The rows of a group lie close to one hidden flat surface of 13 dimensions, which passes through zero. Surfaces can cross.
In the rows, zero is written as 128.
Some rows, each with its group after it:
[ 82  53 123 145 118 178 135 147 150 141  90 143  96  42 112 165 106 197]  k_963
[144 172 102  98 125 169 150 158 146 137 152 135 144 149 133 153 137 136]  k_579
[125 143 124 138 106  83  71 148  53 106  72 120 128 149 145  95 193 127]  k_827
[ 81 122 139 127 105 104 105 111 118 146 129 148 153  75 158 124 132 125]  k_579
[134 110 169 131 143 166 105 159 142 137 114 141 100 160 120  99 140 102]  k_138
[145 105 168 156 111 116 135 123 134 148 120 129 161 148 119 150 103 148]  k_877
[171  79 124 106 151 144 173 142 181 136 130  82  93 171 160 138 181 186]  k_920
[140  85 129  78 116 145 129 175  87  38  75 138 174 124  75 196 125 196]  k_920
[129 101 108 128 143 169 153 138 194 119 108 155 133 135 156 169 126 141]  k_138
[127 136 134 132 123 147 130 105 144 156 116 139 126 115 131 137 137 116]  k_405
[161 155 123 116 118 145 156 148 132 128  89 154 162  99 162 183 152 156]  k_405
[108 141 172  88 146 107 176  88 142 170  54 232  92  88 134  79 204  73]  k_779
[149 132 187 128 123 100  96  91 132 203 164  97 152 120 178 147 122 120]  k_579
[122 194  87  91 156 105  95 210  83 136 168 162 125 117 128 101 107 115]  k_963
[145 144 148 143 147 129 171 151 157  93 159 121  90  89 204 110  80 123]  k_138
[156 153 143 118 157 181 105  76 121 120  97  85  37 114 177 175  89 111]  k_405
[190 162 150 178  83 108 185  94 120 158 122  83 126 183 133 105 172 157]  k_579
[121 146  88 163 115 157 102 145 143 137 117 168 151 163  90 134 110 114]  k_920
[ 79  88 120  89 120 155 198 122 172 115 118 165 105  97 116 119 154 159]  k_579
[134 107 155 124 128 148 135 129 143 122 135 118 129 112 113 115 137 125]  k_963
[111 128  93  61 172 142 119 136 123 104 128 116  75 142 140 104 181 107]  k_405
[151 123 123 151 132 129 114 138 117  72 128  93 141 180 122 128 120 111]  k_405
[112  60 132 152 148 138 133 161 147 131 142 111 166 175  92 134 143 120]  k_920
[147 127 111 140 115 114 111 129 132 116 111 110 153 133 178 153 149 151]  k_138
[202 136 162 127 134 115 157 166 152  74 175  77 177 151 153  62 199  96]  k_827
[ 97  94 176 149 107 165 105 155 112 157 162  80 114 145 123 105 129 133]  k_138
[119 133  94 169 108 114 182 107 203 166 148 149  93 171 162  96 112 161]  k_963
[107 108 170 107 147 128 170 117 103 122 109 129  98  87 119 108 158 107]  k_779
[181 144 181  81 136 139  97 151 107 115 113 148 157  94 103 127 140 108]  k_963
[114 125 127 151 121 123  96 165 144 125 142 148 132  95 156  85 127 121]  k_877
[113 115 130 125 138 115 136 143 136 105 162 124 132 114 142 122  89 130]  k_963
[100 122  96 169 162 128 195 127 145 156 157 121 125 135 126 136 119 100]  k_877
[100 106 127 138 185 148 142 106 106 168  77 126  63  78 140 151 151  92]  k_579
[130 117 137 144 113 127  97  94 140 143 119 125 102 166 104  92 140 118]  k_779
[157 185 140 197 154 130 160  93 103 118  94 136 112 115 119  96 133  29]  k_920
[167 175 120 147 145 143 141 112  96 148 144  79 138 130 122 161 131  93]  k_877
[133 149 152 117 112 141 167 170 159 128 153 143 146 102 189  89 174 123]  k_779
[207 149 110 153 148 103 136 140 115  61  74 119 140 153 132 130 159 120]  k_920
[105 105 145  51 145 114 104 124 121 126 115 156 138 161 144 179 117 141]  k_405
[167 170 107  89 139 118 104 154 143 122 136 162 186 138 148 144 147 111]  k_138
[116 146 118  87 108 134 144  88 110  71 116 134 148 137  95 139 138 115]  k_877
[ 97 104 127 148 142 102 128  97 161 123  94 192 137 183 112 110 116  81]  k_877
[157 140 153 115 136 146 133 153 160 194 165 122 126 128 148 105 165 125]  k_779
[163 168 129 115 139 159  99 148 146 138 157 125 151 157 139 130 129  91]  k_877
[163  50 178  69 115 102 102 112 166 123 145 122 125 157  77 153  63 219]  k_827
[113 105 161 163 121 131 167 181 128 103 148 121 125 173 149 135  62 153]  k_579
[116  85 185 130 101 136 104 126 131  68 106 127 143 130 132  92 144 115]  k_963
[126 173 120 106 103 134  93 142  99 183 140 125 120 165 144 137 136 151]  k_405
[212 126 182 134 156 139 144  93 131 181 104  81  99 138 143 163 154 132]  k_827
[126 143 112 110 126 108 113 102 121 109 141 127 119 128  93  90 130 108]  k_138
[170 164 100 203 102 114  98 130 144 148 138 119 210 152 155 157 115 118]  k_779
[100 109 146 152 113 142 131 108 150 104 121 120 117 194 160 107 136 102]  k_405
[ 99 128 104 121 115 103 125  86 126 109 107 139 126 132 148 146 122 138]  k_963
[137 138 139 117 136 123 129 109 130 124 138 129 118  95 124 116 122 109]  k_579
[109 109 121 133 143 146  82 155 142 104 137 123 114 154 148 127 102 112]  k_877
[103 137 175 159  93 112 192  86 115 137 158 111 123 114 131 126  74 132]  k_877
[126 130 175 168  96 113 129  80  76 139  94 115 160 120 102 152 127 110]  k_138
[ 93 176 120  95 107 164 173  93 124 166 129 143  92 145 153 156 130 131]  k_877
[ 90 168 183 137  92 180 125  80  53 128 101 107 199  59 128 185 153  53]  k_963
[128 110 139 136 124 127 131 114 157  97 148 114 115 167 126 100 106 119]  k_405
[143 166 131 130 124 169 126 136  82 143  80 138 113 132 102 182 111 133]  k_920
[126 132  71 176 175 158 109 146 108 151 121  91  82 138 116 159 104 114]  k_579
[151 181  88 164 135  94 121  92 106 181 118 113 104 159 140 119 158 110]  k_827
[158 155 109 147 135 150 175 132  86 157  89 118 112 173  77 182 129 149]  k_827
[112 149 141 105 113 148 112 131 155 139 162 152 163 107 144 123 118 106]  k_138
[150  98 137 112 156 117 162 131 167 153 201  85 120  92 132 130  96 157]  k_579
[130  98 113 127 121 163 115 139 157  98  97 152 175 155  82 134 166 117]  k_920
[ 95 128 118  95 129 157 141 143 127 158 160 120 112 146 123 121 149 130]  k_963
[ 83  74  88 154 130 106 107 148 116  96 144 112 159 155  79 119 121 136]  k_138
[135 118 151 110 136 129 126 150 115  84 113 137 148 115 122 126 141 112]  k_827
[130 128 144  75 131 108 132 136 145 112 122 168 153 162 148 124 153 120]  k_405
[152 152 102 123 111 115 131 135 125 101  97 145 115 134 136 114 152 159]  k_920
[157 135 125 109 140 123 116 103 116 147 114 113 129 104 126 160 144 133]  k_827
[166 135 154 112 139 104  51 119 126 136 109 148 134 162 120 105 137  97]  k_138
[104 148  77 143 159 121  91 132  97 184 112 127 104 139 153 181 109 124]  k_827
[111  89 134 130  83 157  62  66 146 116 128 105 125 103  78 129 100 154]  k_779
[142 136 138 100 133 151 126 117 135 160 135 125 114 161 110 140 135 125]  k_920
[136 110 123  98 136 138  79 149 128 100 142 116 123  75 126 128 112 149]  k_877
[144 100 141 126 140 118  99 141 159 149 142 119 139 115 164 130 135 140]  k_920
[104 119  73 149 156  63 136 149 102 175 117 154  89 145 101 107 117 156]  k_779
[ 83 107  97 168 114  84 136  91  83 139  93 128  97  94 103 148  91 172]  k_405
[ 93 143 147 145  79 145  96 122 126 140 134 154 196 126 114 123 134  99]  k_405
[146 120 187 119 114 156 110  77 173 105 156 129 165 167 107 131  87  75]  k_963
[103 147  89 119  98 180 119 133 117  96 129  97 108 134 152 164 116 164]  k_779
[109 133 128  92 104 124 125 169 115  89 117 142 154 165 161 110 185 142]  k_963
[121 111  89 146 117 131 123 171 177 132 147 152 167 160 141 135 120 155]  k_779
[127 159 112  93 109 119 126 124 127 131 134 157 193 125 115 141 159 119]  k_138
[ 61  80 150 176 132 110 112 148  70 133 115  99 122 112 166 170  80 141]  k_405
[123 125 121 149 123 102 101  99 113 148  81 149 151 118 119 102 200  93]  k_920
[110 114 160 136 114 150 105 111 165 128 143 153 121 116 119 117  67 114]  k_963
[150 156  90 178 136  98 114  94 108 121 138  97 113 109  97  95 117 102]  k_579
[ 92 123 133 158 114 118 112 117 113 132 131 126 137 139 129 115 119 107]  k_405
[140 115 120 129 137 103 132 157 116 116 154 109 147 124 113 112 134 140]  k_779
[124  83 155  91 155 157 102 177 143 101 131 122 149 113 163 157 136 126]  k_827
[200 164 194 116 114 109  73 162 105 143 119 133 146 128 161 114 139 131]  k_877
[107  86 148 126 185 127 131 176 126 166 137 110  79 107 179 123 140 121]  k_579
[103 162  91 128 108 136 139 155 142 158 154 144  87 116 155  81 140 152]  k_579
[151 112 103 147 133  74 142 113 140 115 101 153 157 153 119 157  98 156]  k_779
[103 120  64 130 140 126 153 126 182 111 174 142 164 131 111 126 114 114]  k_827
[168 149 154 127  99 172 131 186 112  96 134  99 116 105 147 126 120 172]  k_579
[140 139 133 102 144 124 135 108  96  96  87 115 103 109 127 100 199  94]  k_877
[142 128 116 145 139 134 126 150 112 110 134 103 160 153 105 137 139 109]  k_963
[164 159 110 168 164  91  68 111  96 152 115 118  83 111 137 139  63 115]  k_963
[101 129 189 108  58 175 160 130 119  87 155 102 157 118 148 150 103 162]  k_877
[136 145 131  64 166  68 141 133 118 131 137 150  63 126 158  75 146 130]  k_405
[ 53 122  77  70  94 149 103 182 162 122 252  86 146  58 196  95 140 176]  k_827
[164 128 120  63 132  89 106 120 142 102 133 141 141 130 120 133 129 163]  k_920
[145 140  64 112 162  82 124 139 125 128 132 148 130 128  98 125 127 136]  k_877
[172 101 130 128 146 126 147 105 111  68  78 107 153 140  90 186 124 138]  k_138
[123 119 161 121 133 131 149 105 134 188 153 124  95 142 100 130  93 137]  k_138
[130 130 125 123 132 116  81 156 127 139 107 173 164 110 123 133 131 119]  k_779
[100  73 192 131  65 127  56  79 117 124 106  94  86 147 125  89 131 170]  k_827
[112 101 138 111 135 177 174 125 129 126 114 124 116 139  76 164 124 139]  k_920
[113 135 107 176 122 113 180 157 103 104 113 131 117 140 128 108 130 131]  k_579
[184  96 185 121 185  91 151 137  76 160 153  45  74 159  99 120 129 136]  k_779
[107 148 152 128 100 159 159  93 138 130 158 108 107  63 141  90 142 106]  k_827
[124 161 115 152 129 140 170 155 109 144  98 149  99 102 147 105 170 122]  k_920
[173 156 115 173 111 111 155 154 142 112 125 143 172 190 113 102 147 121]  k_827
[202 129 169 101 183  95  70 133 143 160 109 149  79 154 151 131  88 128]  k_138
[143 142  95 139 131 108 138 114  93  66 125 103 191 130  77 137 153  95]  k_779

New rows, each followed by its group:
[123 188 137  94  92 174  95 144 155 164 159 160 109 132 159  95 126 124]  k_920
[149 151 138 171 119 135 101  87 108 152 131  92 116 105 123 156  75 116]  k_579
[137 160  93 161 140 120 144 151 104 129 167  93 139  95 130 115 126 111]  k_877
[102 111 141 118 108 109 130 116 101 136 148 112 122 127  83  96 142 141]  k_138
[ 89 131 143 116  78 104 203  86 106  99 148 116 108 123 114 115 102 171]  k_877
[ 86 132 130 179 132 139 157 171  93 171 115 153 163 110 124 169 105 114]  k_138
[171  99 136 121 150 110  27  76 146 131 111 100 174 140 151 180 128 100]  k_827
[129  87 151 130 154 137  88 140 171 149 106 192 165  65 106 123 130  95]  k_920
[120 116 123 123 133 101 111 145 113 117 129 124  62 167 141 111  82 172]  k_779
[149 152 188  91 143 153 102 174 118  99 139 137 124  92 168 108 124  94]  k_579
[125 162 141 119 111 121 114 130  92 129 118 154 121 137 102 115 109 119]  k_920
[ 98 114  91 143  96 160  98 101 175 137 108 155 143 135 122 127 154 135]  k_920
[129 165 100 112 139 107  78 136 124  84 133 146 126  86 182 128  92 113]  k_963
[144  85 156 179 112 130 150  62 163 146 105 122 151 203  82 171  90 134]  k_963
[159 176  86 168 104 126 163 180  99  86 106 132  83 186 106  83 128 168]  k_579
[141 152 137 153 142 143 115 141 119 182 135 135 103  83 126 149  74 126]  k_963
[140  92 159 123 142 126 107  44 140 102  93 111 125 117  99 127 148  84]  k_827
[137 127 141 155 132 176 119 136 132 171 151  91 102  86 128 135 113 128]  k_405
[127  89 149 113 145 126 115 145 126  91 128 114 137 129 128 131 129 125]  k_827
[ 84 116 110 165  87 136 124 101 105 201 155  76 118 193  85 108 163 149]  k_138
[157 142 137 106 129 164 110 141 141 101 118 144 144 128 117 149 113 118]  k_920
[130 175 146 125 119 142 141  98 110 110  88 146 111 126 170 143 129  97]  k_779
[185 122 157 155 157 177 112 144 110 108  81  70 111 119 157 145 181  96]  k_405
[ 87 125 142 109 103 120 160 125 112 125 128 156 102 131  89  83 135 135]  k_920
[110  97 143 166 107 110 137  50 192 126 112 141  85 108 177 105  99 138]  k_138
[123 147 143 142 107 160 139 149 110  98 127 104 122 138 152 124 131 125]  k_920
[148 131  82 105 187 113 115 165  81  81 176  38 163 155 138 172 143 102]  k_963
[151  96 130 169 110 131 182 110 166 144 117 106 146 113 136 136 163 162]  k_827
[199 145 140 106 140 148 104 121 152 128 121 135 171 164  95 170 114 113]  k_963
[135 140 104 144 138 132 123 150 131 115 124 139 157 117 133 132 139 106]  k_920
[ 93 115 119  99 103 126 162  76 112 106 115 101 115 117 126 131 170 145]  k_920
[127 124 155 113 144 145 128 140 112  78 119 129 147 126 128 143 122  92]  k_779
[109 177 141 103  86 155  89 136 115 168 130 167 116 156 112 100 129 126]  k_920
[113 170  77 130 117 108  95 154 118 183 145 127 104 167 174 107 154 153]  k_827
[139 152 142 167  82 108 106 134 115 148 126 116 133  89 168  83 162 147]  k_779
[154 173 127 142 139 133 233  96 154 116 131 150 108 153 106 104 125  91]  k_138
[116 169  96 151 102 137  93 124  69  77  99 120 163 105 128 176  99 116]  k_405
[125  77 204 133  92 141  91 144 131  86  93 133 139 167 135 101 135 136]  k_963
[ 80 106  96 148 141 106 125 105  88 133 117  95  91 119 131 121 147 125]  k_827
[136 104 150 107 146 185 113 126 180 134  97 167 119 143 113 140 129 103]  k_138
[124 109 113 165 125 154 144 180 129 111 129  93 147 123 172 147 151 151]  k_963
[163 114 184 110 118  96  83 115 115 147 130  92  84 148 148  85 146 152]  k_138
[120 171  90  86 131 151 167 192 138 127 169 151 141  95 154 127 140 146]  k_579
[ 96 138 163 131 117 145 112 107 110 176 106 172 106 103  87 126  94 109]  k_920
[117 128 116 150 114  93 117  89 140 121 147 117 109 128 146 119  81 139]  k_920
[143 130 148 120 129 127 129 108 148 129 142 132 128 117 115 103 131 108]  k_877
[106 131 134 149  86 109 145  89 134 155 116 138 157 113 155 141 141 144]  k_138
[128 113 137 122 154 151 104 193 119 159 125 129 106 140 142 138 130 139]  k_138
[109  67 159 133  89 118 140 131 128 114  98 131 167 166 125 164 133 186]  k_579
[125 148 135 113 133 180 124 174  98 147 144 108 155 149 122 164 141 111]  k_920
[110  70 147 108 130 185 133 169 193  83 147 143 153 160 105 103 140 109]  k_138
[148 165 145 103 119  86 143 107 118 118 137 129 186 188 183 187 106 128]  k_963
[141 108 138 217 174 110 134 149 103 183 104 106 134 103 146 157 127 101]  k_877
[129 123  95 146 103 152 103 141 129  90  82 129 162 121 142 156 160 152]  k_920
[107 135 115 105 144  98 158 161  89 162 163 104 116 100 166 142 135 158]  k_920
[114 126 125 116 127 131 102 113 125 117  99 145  99 141 134 118 138 125]  k_877
[106 104 150 122  84 187  73 126 161 176 104 150 115 143 129 139 138 163]  k_920
[ 92 174 118 137  76 163 151 137 147 117 145 162 131 131 145 102 113 127]  k_579
[146 170 181 143 106  58 153 134  65 123 107 149 133  91 167 111 114 137]  k_579
[ 92 157  89 141 107 135 191 154 155 173 152 145  80 137 196 120 122 179]  k_405
[114 188 112 146 115 116 124 148 114  93 126 164 142 128 169  91 133  84]  k_779
[103 169  77 102  95 114 163 125 134 143 138 164 190  93 143 153 165 151]  k_138
[165 134 150 125 130 146 126 127 142  93 136 103 154 128 132 107 167  93]  k_963
[ 95 113 119  90 141 144 131 129 130 145 184 106 160 138 108 158 122 115]  k_920
[114 162  81 108 145 154 117 132 168 145 166 163 149 107 122 139 105  98]  k_877
[109 139 130 132 131 160 135 175 142 142 184 128 152 149 137 140  84 115]  k_963
[ 83  99 124 142 104 174  87 129 114 160 118 120 184 118 116 200 122 135]  k_138
[155 160 163 137 109  68 143  98  90 122 131 130 184 119 128 135 117 116]  k_138
[119 117 141 117 140 132 143 121 134 147 142 121 117 125 121 125 129 119]  k_920
[142 141  86 177 153  46 153 142 114 130 102 154 129 135 159 132 110 143]  k_138
[ 69 110 109 140 109 161 168 150 158 115 120 145 166 165 151 105 211 100]  k_579
[115 153 138 149  99  85 181  90 167 197 133 183  99 141 171 117  92 161]  k_405
[133 150  97 143 116 151 119 111 139 112 106 133 168 152 139 166 141 117]  k_963
[101 155 101 114 128 140 169 123 148 108 122 167 113  67 159 113 142 116]  k_405
[102 116 143 139  98 133 108 195  92 124 166  83 160 207 141 109 157 147]  k_920
[119 145 102 123 174 187 131 217 111 142 130 144  96 143 105 123 139 102]  k_138
[132 141 100 143 142  71 163 146 142 170 166 127  97 115 175  86 134 154]  k_827
[146 125 111 104 155 137  94 153 156 180 154 119 170 146 151 138 193 109]  k_920
[ 97  72 115  99 149 139 137 181 143 133 171 108 120 123 139 164  87 186]  k_827
[150 136 110 124 153 102 218  97 177 145  98 179 136 179 141 159 146 126]  k_779
[130 146 112 133 112 142 109 153  95 120 142  99 159 125 125 159 121 146]  k_827
[173 123 204 116 116 108 125 131 137 170 144 125  87  95 133  59 144 154]  k_405
[123 187 137 101  92 142 172 120 132  84 109 161 119  58 176  71 197 108]  k_138
[130 116 122 136 110 137 140 168 139 159 104 155 119 179 123 121 158 176]  k_963
[ 94 110 106 120 139 146  88 121 120 169 105 124 101 133 155 169 135 142]  k_827
[101 146 137 102 115 113 103 105  92 127 124 151 114  15 121 122 100 131]  k_779
[150 124 113 132 151 161 148 127 153 110 144 107 173 127 117 163 137  95]  k_827
[191  80 205  88 158  83 104 142 110  63  60 154 159 102 129 128 162 118]  k_827
[186 122 114 141 149  79 164 105 118 143 102 109  61 138 116 142 100 196]  k_405
[ 85 115 110 134 104 121 102 108  80 109 108 118 163 105 108 186 103 146]  k_920
[132 149 137 102 122 138 164 151 119 112 135 143 143 125 110 102 165 116]  k_138
[146 106 129 147 154  91 138 114 112 202 107 129 123 131 103 181 105 159]  k_405
[159 151 101 111 163  94 117 127  85 122  95 150  82 104  86 158  70 157]  k_579
[130 160 100 132 147 163 132 143 150 156 143 147 138 122 123 146 118  97]  k_920
[110 115 160 117 130 110 143  97 121  99 111 149 127 121 120 123 108 106]  k_877
[149 138  93 159 180 159 109 156 148 106 134 118  94 160 133 136  87  92]  k_138
[146 140 134 129 128 131 146 197  87 102 125 113 138 166 127 133 141 149]  k_920
[174 129 180 145 156 140 166 138 125 124 135 100 109 161 123 116 121  95]  k_827
[146  90 204  93 104 139 173 149 129 127 119 121 139 105 142 131 162 180]  k_877
[ 97 119 173  61  96 137  82 122 155  99 141 157 126 201 154 100 123 125]  k_963
[160 130 148  94 149 121 196 112 164 149 153 140  95 143 114 126 100 145]  k_138
[116 170 100  53 132 155 101  83  80 123 181  51 112  70 109 132 164 108]  k_827
[122 120  74 120 117  86 146 162 140  80 103 170 159 150 148 137 142 178]  k_963
[129 170 166 109  99 139 148  95 138 135 131 159 141 112 144 133 109 111]  k_579
[ 79 160 146 106  99 141 103  71  97 138 106 169 137 118  85 117 131  77]  k_963
[179 161 153  64 111 113 121  74 144 158  86 157 119 184 132 128 184 141]  k_963
[165 157 113  97 102  63 126 128  95  94  98 167 172  90  86  96 176 153]  k_877
[118 157 146  86 107 136 138 140 123 149 133 153 140 154 146 128 151 133]  k_963
[143 116 180  93 134 135 141 115 104  99 136  97 104 101 109 106 134 120]  k_827
[138 115 112  37 170  62 108 115 158 116 120 201  81 147  86  56 143 123]  k_579
[125 157 119 180 109 172 175 106 124  88  69 152  82 114 107 127 102 117]  k_920
[108 151  86 158 165 118 140 114 105 147  87 141  93 138 129 104 182  67]  k_579
[132  98 102 158 155  73 169  95 127 160 114 112 105 163 101 123 146 142]  k_579
[ 61  89 118  81  83 157 112 121 136 172 125 133 106 168 114 135 160 193]  k_405
[115 117 123 138 137 163  90 113  80 151 127  77 110 128  81 178  96 127]  k_138
[134 141  90 140 143  84 179 130 141 175 159 130 101 123 135 120 108 162]  k_827
[194 104 204  88 181  77  95 211  83 171 142  94 118 157 154 103 174 136]  k_405
[130 110 150  74 160 154 129 129 173 145 131 147 100 159 138 106 170  99]  k_579
[108 128  85 123 151 159 101 120  93 103 120  95 101  81  95 134 140 107]  k_405
